There are 3 ways to turn a row about zero (a turn may also mirror it). The second row of each pair is the first, turned, with some noise. The first 21 pairs use one turn. New pairs use 2 turns, one after the other, and a turn may come again.
Known pairs, each followed by its turns in order:
[-37 -29  14 -27 -25 -40]
[-38 -40 -12  15 -12 -40]
(2)

[ 39  -6 -17  17  31  -5]
[-15  10 -41  26  -4  21]
(1)

[-29  20  17 -15 -34  17]
[  5 -11  43  -6  21 -27]
(1)

[ -2 -10  -5   4   2   2]
[ -2  -3   4 -12  -3   1]
(0)

[ -7 -33  35  31 -12  -3]
[ 52 -20   2   3  -6  11]
(1)

[-39   6  -8  32 -11 -18]
[  3 -13  30  41 -23 -13]
(2)

[  0   4  24 -10 -34 -32]
[ 33  25  12 -27  23  -9]
(1)

[-19  17  20   2  18 -19]
[26  5  4 17  3 25]
(0)

[-16  27 -15  19  -5  21]
[ 31   9  18   6 -22   7]
(2)

[-21  -3  -2   9 -25  -7]
[ -3 -22   5  13 -21  -6]
(2)

[ -4  11 -32 -15  32  26]
[ -5 -23 -30   2 -37  15]
(0)

[ 16  -7  18 -20  31  39]
[-10  43 -10 -44   6   0]
(2)

[ -3 -26 -24  39  -6   2]
[  6 -37  14 -32   3 -25]
(0)

[-18  -9 -39 -22  29  28]
[-47 -23   4  -8 -32   0]
(1)

[ 25  -8  11  12 -18 -22]
[-15 -13 -15  27  13  24]
(2)

[ 13  -5  -4   6 -19 -18]
[  4   2  -3  -4  23 -18]
(0)

[ -3 -17  22 -23  17  19]
[-28  10  17  -1 -10  26]
(0)

[ 23 -39 -28  39  24 -27]
[-23 -21  43   8  43  25]
(2)

[ 39 -32 -32 -19  39  27]
[-53 -42 -30 -15  -3  22]
(0)

[ 10  21  -4  -2 -36  -7]
[ 4 22 21 -1 30  5]
(1)

[ 17 -25  31  30 -24  39]
[ 34 -47   7  25  23  23]
(1)

New pairs. What belongs after each?
[ -8 -10  -7 -39  22  10]
[ -7   1  16 -37 -12   0]
(1) (1)

[ 20  25 -14 -27   7  18]
[ 25 -11  -5 -20 -18 -26]
(0) (0)

[-28  12 -32 -13   4  32]
[ 20  32  38 -13  -5   7]
(1) (0)

[-13   5 -36 -26   7 -38]
[ 20  44 -23  19 -28  -5]
(1) (0)

[-37  -6 -22  33  16  39]
[-14  52  29  34  17  -8]
(2) (0)

[-34 -13  -1  14 -26  20]
[-24  19  34  10  22   1]
(1) (0)

[-14 -13 -19  15  -2  12]
[-14  20  18   4   7   2]
(2) (0)

[-39  21  12 -21  -7  34]
[ 24 -11 -27  24 -37  21]
(0) (2)

[ 22 -32 -31  20  34  19]
[-18  46 -23 -26  -6 -24]
(2) (2)

[-28 -23  33  18  -6  -7]
[ 10  -2 -22  -9  36  29]
(1) (1)

[-25 -39 -24  27 -20  -4]
[  2   0 -26 -54  25  -9]
(0) (1)

[ 17 -39  38  19 -27  37]
[ 24  -7   5 -22 -67 -17]
(2) (2)

[-15 -10  30   5 -37  39]
[ 21 -34 -15   1 -49   7]
(2) (2)

[ 16  15  33 -10   3  23]
[  0  18  20  29 -27   2]
(0) (2)

[ -7 -12 -22  30   5  -7]
[  5  -8 -21 -29   9  18]
(0) (1)

[ -3 -39  18 -37   3  31]
[ 13 -32 -17 -16 -16 -48]
(2) (2)

[ 40 -36  14  11 -30  21]
[-49 -39   9  -4 -18  18]
(1) (0)

[ 24  30 -35  14  22  -1]
[-11 -16 -44  22  20  -3]
(2) (1)

[ 17 -28 -11  17  35 -26]
[-30  13  11 -44  11  -5]
(0) (2)

[ 12   7 -13  35 -10  22]
[-30 -24   1  22  11  -2]
(0) (2)

[ -3  27  -6   9 -32   0]
[  9  39 -10   5   8   5]
(0) (1)

[-11 -29 -35  15  38 -39]
[-54  35   8  15  19 -26]
(2) (2)

[-33 -16  14 -20  32  30]
[  7  31  12 -37  17 -35]
(2) (1)

[ 29  29  15 -15 -38  14]
[ -9  37  22   0  34 -21]
(1) (2)

[ 22  29 -31  17 -15  27]
[ 25 -18   6  32 -31 -23]
(1) (1)

[-27  -5 -12   6  33 -34]
[ 13  29 -21   3   1 -40]
(1) (0)

[ 29 -34 -37  10  25   3]
[-16   8   1 -50 -12  26]
(0) (0)

[ 34  -6  24  11 -27 -19]
[ 13   0  43 -15 -19   9]
(2) (2)

[ 40 -25 -20   0 -32 -36]
[-48 -29  -6  24  16 -27]
(1) (1)

[ 33 -22 -40 -28  34   7]
[ -7   0 -13 -53 -41  10]
(0) (0)

[ 34 -37  37 -13  -9 -33]
[  8  59  19  -8  12 -39]
(0) (2)

[ -7  -3 -21 -32  -3  12]
[  1  27  10 -16 -18  20]
(1) (0)

[ -8 -25 -14 -26  -4  14]
[  3  28 -18 -10 -25   1]
(0) (0)

[ -3 -36  -9  18 -38  18]
[-28 -15  -4 -20 -44   2]
(2) (2)

